The first 10 rows are patterns. Each new row is the sum of 3 different patterns, raised or lowered, with some noise. Before adding, each is slid sideways (what falls off one end comes back at the other) and multiplied by a number that may be negative. Names go in the order of the patterns.
(in the rows, 128 means zero)
Some rows, each with the names of its patterns after it:
[129  90 132 156  97 137 124 128 138 156 164 126 118 139 129 127 129 140
 125 138 136  83 125 117 127 124 133 114 120 112 135 131 125 150 139] => z478
[137 130 116 103  99  96 130 121 132 130 146 109 118 124 123 152 116 147
 119  85 117 128 134 135 173 138 109 122 136 104 171  93 130 122 116] => z119
[126  94 154 128 142 161 140 140 140 151 113 108 118 127 119 129  83 139
 165 124 118 111 149 132 143 130 131 117 134 104 128 134 129 118 141] => z546
[131 142  83 128 148 133 145 154 111 122 153 133 129 160 124  83 143 136
 114 124 135 111 121 120 129 110 129 126 128 128 135 116 143 130 105] => z853
[117 116 127 127 161 162 124  99 124 114 123 135 114 113 145 137 144 128
 146 126 115 144 158 121 134 105 126 132 113 133 119 140 107 110  87] => z284
[129 149 127 113 121 142  96  99 126 126 128 130 173 139 135 124 126 147
 122 147 122 113 144 128 161 118 117 136 135 125 155 153 109 123 130] => z988
[129 116 126 126 133 120 145 123 123 139 141 152 132 122 137 109 129 133
 128 139 144 128 167 169  95  93 131 118 146 140  83 132 141 128 140] => z124
[137 161 124 127 128 104 124 132 140 131 124  86 115 131 121 168 130 131
 139 117 103 118 112 130 146 127 131 133 121 143  98 110 134 125 133] => z830
[173 131 116 135 167 135 125 102 128 123 106 173 165 104 131 136 127 118
 135 127 117 141  84 104 143 117 150  83 159 117 117 111 105 112 130] => z39
[143 122 128 143 103 143 125 129 127 137 129 128 136 135 122 140 122 146
 163 133 134 122 131 121 111 114  84 122 137 113 123 135 125 105 107] => z25

New rows. What belongs after each?
[126 162 113 118 127 108 143 108 119 119 150 160 151 146 117 124 155 110
 104 101 120 141 112 101 107 123 110 121 132 173 137 138 108 143 127] => z546 z988 z25
[132 181 101 145 113 146 106  96 142 137 163 157 155 124 150 136 112 114
 133 132 127 129 136 152 101 143 150 158 119 110 121  52 121 143 135] => z119 z284 z25
[ 94  81 115 126 119 124 128 136 141 163 143 121 148  95 103 124 134 126
 120  83  72 101 114 128 115 133 163 168 125  95 132 137 159 108 110] => z546 z284 z988
[130 109 102 117 126 198 138 101 144 171 136 111 106 138 132 121 137 141
 116 129 136 130 117 134 117 136 150  88 143 148 137 139 101 185  93] => z478 z39 z25
[122 130  76 118 181 129 148 124 107 143 135  67 115 116 129 107  97 134
 128 152 116  87 183 108 132 114 104  95  86 176  94  96 114 102 104] => z478 z546 z988
[116 120 148 168 181 165 130 133  96 122 144 157 153 145 131 113 167 121
 136 241 178 151 137 139  93 106 157 151 131 163  86 168 116 152 190] => z478 z119 z988
[101  31  76 105 151 125  68  88 122  83 114  49 113  83  70 130 131  94
  90  84 104  52 102  77  52 107  65  76 139 130  89  31 160  77  91] => z124 z39 z25
[102 107  82 117 101 103  99  96  94 103 104  69 109 105  96 117 165 101
 109 109 106  92 140 155 123 111  86  97  97  85 122  56 113 113  83] => z853 z830 z25
[111 125 144 125 174 100  97 148 112 145 101 132 112 106 103 124  82 145
 129 157 160 167 101 117 144 102 118 131  63 134 123 123 115 163 140] => z119 z546 z284
[133 119  87 164 151  90 120 129 119 118 135 139 115 111  93 101 138 138
 126  83 144 122  97  96 101 108 134 169 152 128 131 170 151 136 101] => z988 z39 z25
[148 126 118 105 133 126 123 133 151 140 149 133 119 147  85 136 133 143
 141 121 156 113 114 158 142  95  78 107 138 160 127  92  93 130 146] => z546 z988 z124
[ 66 164 157 162 141 166 116 137 163 149 135 196 133 108 140 131 122 134
 180 107 144 137 129 152 139 127 136 158 158 143 176 170 114 183 144] => z546 z853 z25
[133  95 158 167 137 172 134 127 164 155 131 143 118 121 146 137 146 159
 148 129 113 129 142 113 125 144 139 130 142 111 131 141 128 129 172] => z284 z124 z25
[186 183 146 158 132  71 119 135 141 102 149 166 160 109 133 152 116 101
 212 163 118 130 149 155 129 147 122 175 180 163 189 104 194 113 139] => z284 z988 z39
[123 165 121 125 125  82  68  61  58 118 112 119  77 127 107  92  95  82
 156  87 164 118  64  89 106  81  86 157 115  78 133 115  50 163  70] => z119 z546 z830
[153 122 161 137 207 105 136 145 151 187 190 149 103 118 131 110 101 154
 153 151 168 122 203  87 139 200 135 138 157 174 133 169 146 145 187] => z119 z988 z39
[122 152 119  63 104 116 135 182 103 147  87  82 190 115  77 104 112  99
 107 124 105 163 165 102 120 117 158 117 120 160 120 105 154 104  90] => z119 z546 z39
[128 127 128 107 137 119  71 134 127 168  87  80  96  76 112 141 101 116
  82  99 127 121  78 102 125  73 101  92  85 125  76 112  86 143 121] => z478 z546 z284
[ 95 134  73  37 171 183 117 119 157 119 165 140  87 180 158 148 116 103
 155  94 127 160 126 170 164 119  66 173 123 102 114  74 106 151 100] => z546 z853 z39
[121 177 201 154 235 175 148 157 173 185 162 193 162  96 135 187 152 188
 185 171 166 153 177 144 210 178 221 174 151 154 188 152 130 215 218] => z119 z853 z284
[128  99 155 185 125 153 164 125 128 167 134 116  81 169 114 136 108 127
  96 159 191  95 153 114 197 188 141 123 153 129  85 178 166 114 134] => z546 z988 z39
[166 148 173 108 131 130 128 116 172 147  98 154 149 108 156 106 120 166
 132 142 122 169 119 117 120  73 112 159 133 111 140 104  62 117 158] => z853 z830 z25
[130 160 149 138 141  95 143 124 134  99 115 102 121 127 152 152  88  90
 177 136 145 111 132 103 135 129 129 178 136  88 126  93 190 129 134] => z478 z284 z39
[109 105 111 102 151 144 121 112 129 106 141 140 117  95  97 113 104  98
  98 129 116  86 143  96 105 109  92  85  82 113 119  86  90 114 121] => z478 z124 z25
[162 174 117 142 164 144 165 189 160 137 128 100 124 171 168 146 207 171
 157 106 154 179 122 145 131 134 121 131 189 142 161 180  88 198 152] => z119 z284 z988
[113  88  88  32  83 109 102 151 133 110 111  79  93 108 117 126 109 106
 107 118  91 135  75 100 110 103  76 123 130 123 143 139 119  97  96] => z284 z830 z25
[144 141 125 123 142 102  91 103 169 126 109 146 127 127 139  95  91 123
 133 130 134 179 152 120 117  95 113 153 141 105 152 112 110 140 107] => z853 z284 z830
[139 160 135 127  85  99 176 148 172 133 125 157 151 127 148 144 162 123
 150 154 148 113 141 134 183 108 109 154 114 136 135 225 158 152 170] => z478 z284 z988
[105  96 108 112 156 148  57 130 125  99 181 108 118 119 118 110 120 141
 116 103 137 122 131 101  82 147  91 104 141 118 149 147 157 138 127] => z478 z124 z25
[120  75 127 142 125 160 101 140 130 119 114 157 140 140 167 148 129 167
 176 150 128 103 138 113 110 180 208 113 135 194 103 107 138 117 109] => z478 z124 z39
[ 99  97  53  78 157  68  55  91  75  60 115 124  73 129  93  76 110 141
  90  92 110 126  82 134  99  80  88 117 123 109  90 108  81 110  81] => z478 z853 z988
[ 89  99 140 145  96  81 150 133 131  98 110  92  98 145 144  91 145 132
  96 107 123  91 117 138  60  89 113  73 115  67 120  82 117 105 103] => z546 z39 z25
[ 86 126 121 103 144  90 112 108  96 136  85  89 118 122 111 154 121 101
 114 135  46  94 106  94 113  93  71 101 132 101 115 114 149 113 120] => z478 z546 z853
[140 135 184 167 130 148 197 156 163 167 161 189 144 178 166 142 159 181
 172 196 230 186 148 178 163 151 224 145 176 186 159 223 225 134 124] => z119 z124 z25
[117 126 129 123 104 105 106 121 128 116 143 114 167 179 123 119 140 102
 108 117 122 175 145 119 143 114 149 141 155 143 135 116 132 142  91] => z988 z124 z25
[151 158  78  90 135 146 132 124  58 124 164 122 114 163 157 134  82 127
 100 139 128 120 121 173 161 140 124 160 101 121 174 135 137 139  84] => z546 z284 z124
[115 142  87 151 170  89 100 140  80  98 143 131 123 113 140 131 166 151
  97 155 103 166 101 134 148 101 131 119 127  93 137 152 100 106 102] => z988 z830 z39
[117  85 177 108 132 147 141  92  99  88  89 111 103  72 128 129  88 166
 104 117 145 122 153 112 171  94  62 109 126 133 129 109 144 122 113] => z119 z546 z124
[ 93 137 113 121  97 126  94 117 144 104 163 134 126 121 129  95 132 205
 105  95 136 163 130 148 142 117 111 118 160 140 114 133 135 134 132] => z478 z853 z39
[147 120 143  97 173 103 165 155 151 161 161 149 111 123 129 114  99 143
 157 196 168 151 147  80 115 150 179 115 139 107 115 155 147 160 163] => z119 z830 z39
[120 122  98 164 150 106 154 184 111 106 100 129 128 120 186 130 111 134
 116 109 122  86  84 142 174  74 112 125 102 193  89 139 127 106  98] => z853 z124 z39
[ 91 108  85 115 119 104 138  57 130 138 112 107 115 108 104 177 141 125
 118 193 148 122 104 125 111  88 141 145 126 126 102 168  98 112 128] => z853 z988 z39
[115 105  99 107 103 137 128  63  74 117 126  83 100 151 117  95 128  96
 125 150  79 112 124  90 123 150  87  84  82  50 115 121 110  97 141] => z119 z546 z25
[120 109 146 115 134 132 127 100 143 124  90 129 137 165 102 141 108 179
 111 106 156 109 129 102 106  46 107 134 153 109 163 100 112  94 151] => z119 z546 z39
[111  97 135 107 143 114  49 134 108 120 128 108  78  72 121 124 121 113
 121 100  90 123 106 119 119  94 122 140  89 100 171 123 123 145 103] => z853 z988 z830
[122  69 119  67 111 132 135 129 118 150 112 122 106 145 133 146 200 114
 112 133 150 140 133 128 147 125  89 149 169  81 140 157 165 132 120] => z119 z830 z39
[159  95 134 148 152 115 115 137  98 122 167 140 124 117  84  74 127 118
 153 134 139  82 171 103 103 114 104 116 141 145 130 136 130  78 111] => z119 z853 z830
[ 99  43 114  63  47  40  61  67  93 129 117 129  95  70  96  89  25  95
  90  66 155 151  73  86 133  95  72 141 117  38 123  48  58 102  77] => z853 z284 z39
[120  90 170 136 149 170 183 145 144 142 143 190 159 149 152  87 127 142
 155 154 157 169 178 156 190 172 127 154 161 131 186 179 148 130 159] => z988 z830 z25
[130 186 134 107 121 116  65  94 114 126 123 129 116 115 163 128  94 111
 110  93  88 151 165 107 113 114 112 178 120 103 143  97 125 139 140] => z853 z284 z124
[134  98 111 150 105 100  59  98 141  91 150 159  90  96  82 133 102 124
 144  87 140  60  93 135 143 146  69 160  80 100 109  82 126 165 173] => z830 z39 z25
[ 84 126  76  50 110  71  82 118 116  93 109 160  94 103 104  63  76 108
  97  91  79  62  81  85 141 129 104  92 106  89  65 100  66  76 127] => z988 z830 z25
[114 121  91 141 110 100 135  98  80 130 113  85  80  96 120 129 131 122
 143 101 103 109 130 143  64 125 104  80  71  90 100 109 137 123 121] => z119 z853 z988
[147 152 161 166 115 138 142 132 172 155 151 167 144 146 151 164 141 179
 166 154 142 167 103 186 158 151 179 142 161 155 123 108  90 116 163] => z119 z830 z25
[127 142 133 112  97 114 125 126 136 168 156 151 165 147  97 124 153 137
 105 169 140 146 148 158 116 149 133 148 148 176 146 102 148 127 116] => z119 z853 z25
[140 124 144 119 113 101  79 144 178 150 117 124 141 161 139 134 156 164
 165 125 126 141 111 130 140 150 162 126 139 122 146 152 114 169 107] => z546 z853 z988
[125 132 127 168 120 153 117  96  80 110 110  95 150 134 146 115 114 103
 136  99  99 127 167 174 126  99 114 112 108 142 112 145 142 131 113] => z546 z284 z830
[145 151 128 159 161 125 187 159 169 149 127 126 160 144 136  99 159 118
 156 157 159 125 132 119 100 150 152 191 151 168 139 169 148 145 144] => z119 z853 z39
[144 136 163 193 183 147 153 158 169 139 161 185 206 187 152 166 167  83
 161 210 185 181 178 122 140 189 170 157 215 139 149 186 149 151 161] => z853 z988 z830
[101 110 153 130 115 131 101 131  99 149 132 177 134 132 123 151 116  74
 127 171  69 138 152 119 167 177  95 143 170 101  79 158 122  86 121] => z853 z284 z124
[153 173 154 166 161 139 122 135 170 138 143 191 153 129 150 120 169 182
 146 158 138 181  83 163 215 131 168 173 157 128 184 190 152 121 166] => z478 z853 z39
[113 143 150 167 159 102 149 136 144 166 134 157  92 125 166 129 196 124
 153 137 114 123 165 210 137 189 159 130 154 161 118 196 121 113 120] => z478 z119 z988
[105 128 162 141 110  75  73 106 154 115 134 138 127 102  94 134 116 111
 144  77 165 139 108 114 108 109  95 126 145 114 150 123 122 124 118] => z124 z830 z25
[123 107 121 149 153 122 155 136 135 153 150 147 144 147 137 117 145 148
 128 171 155 123 183 129 111 109 130 128 158 148 105 131 135 127 144] => z124 z830 z25
[141 147 180  91 105 124 134  47 166 100 139 104  93 151  86  66 141  91
  85 124 120 102 128 120  54 184 177 101 171  74 175 125  91 114 140] => z119 z124 z39
[134 159 132 144 145 166 148 159 127 154 158 125 157 116 136 175 149 143
 110 146 118 118 163 170 133 142  88 168 139 137 162 115 158 135 145] => z119 z284 z25
[128 103 147 184 110 144 140 128 140 116 112 127 111 106 121 109 146 114
 124 172 110 110 123 117 136 122 172 106 118 120  73 141 113 132 131] => z988 z830 z25
[112 141 173 147  97  74  99 105 121 115 127 129 156 122 154 130 173 103
  60 139 166 125 129 101 108 131 102 125 111 122  69 135 122 120 114] => z546 z284 z124
[166 197 207 155 219 212 170 174 137 153 112 156 186 153 196 166 154 107
 141 179 203 183 211 188 151 142 172 153 183 206 172 174 195 162 200] => z284 z830 z25
[110 121 135 134 117 117 128 134 107 165  80 151 150 141 128 172 142 100
 148 120 120  49  93 111 139 116  95 157  92 113 157 118 120 126 138] => z546 z988 z39
[133 189 178 120  97 107  98 179 146 142 135 181 136 165 149 171 162 121
 183 149  95 142 154 146 132 200 153 122 152 124  86 113 105 147 131] => z478 z119 z284
[121 136 181 154 146 150 174 121 113 120 100 142 136 176 148 124 127 129
 192 136 147 171 116  85  99 103 135 140 163  84 160 112 144  80  99] => z853 z830 z39
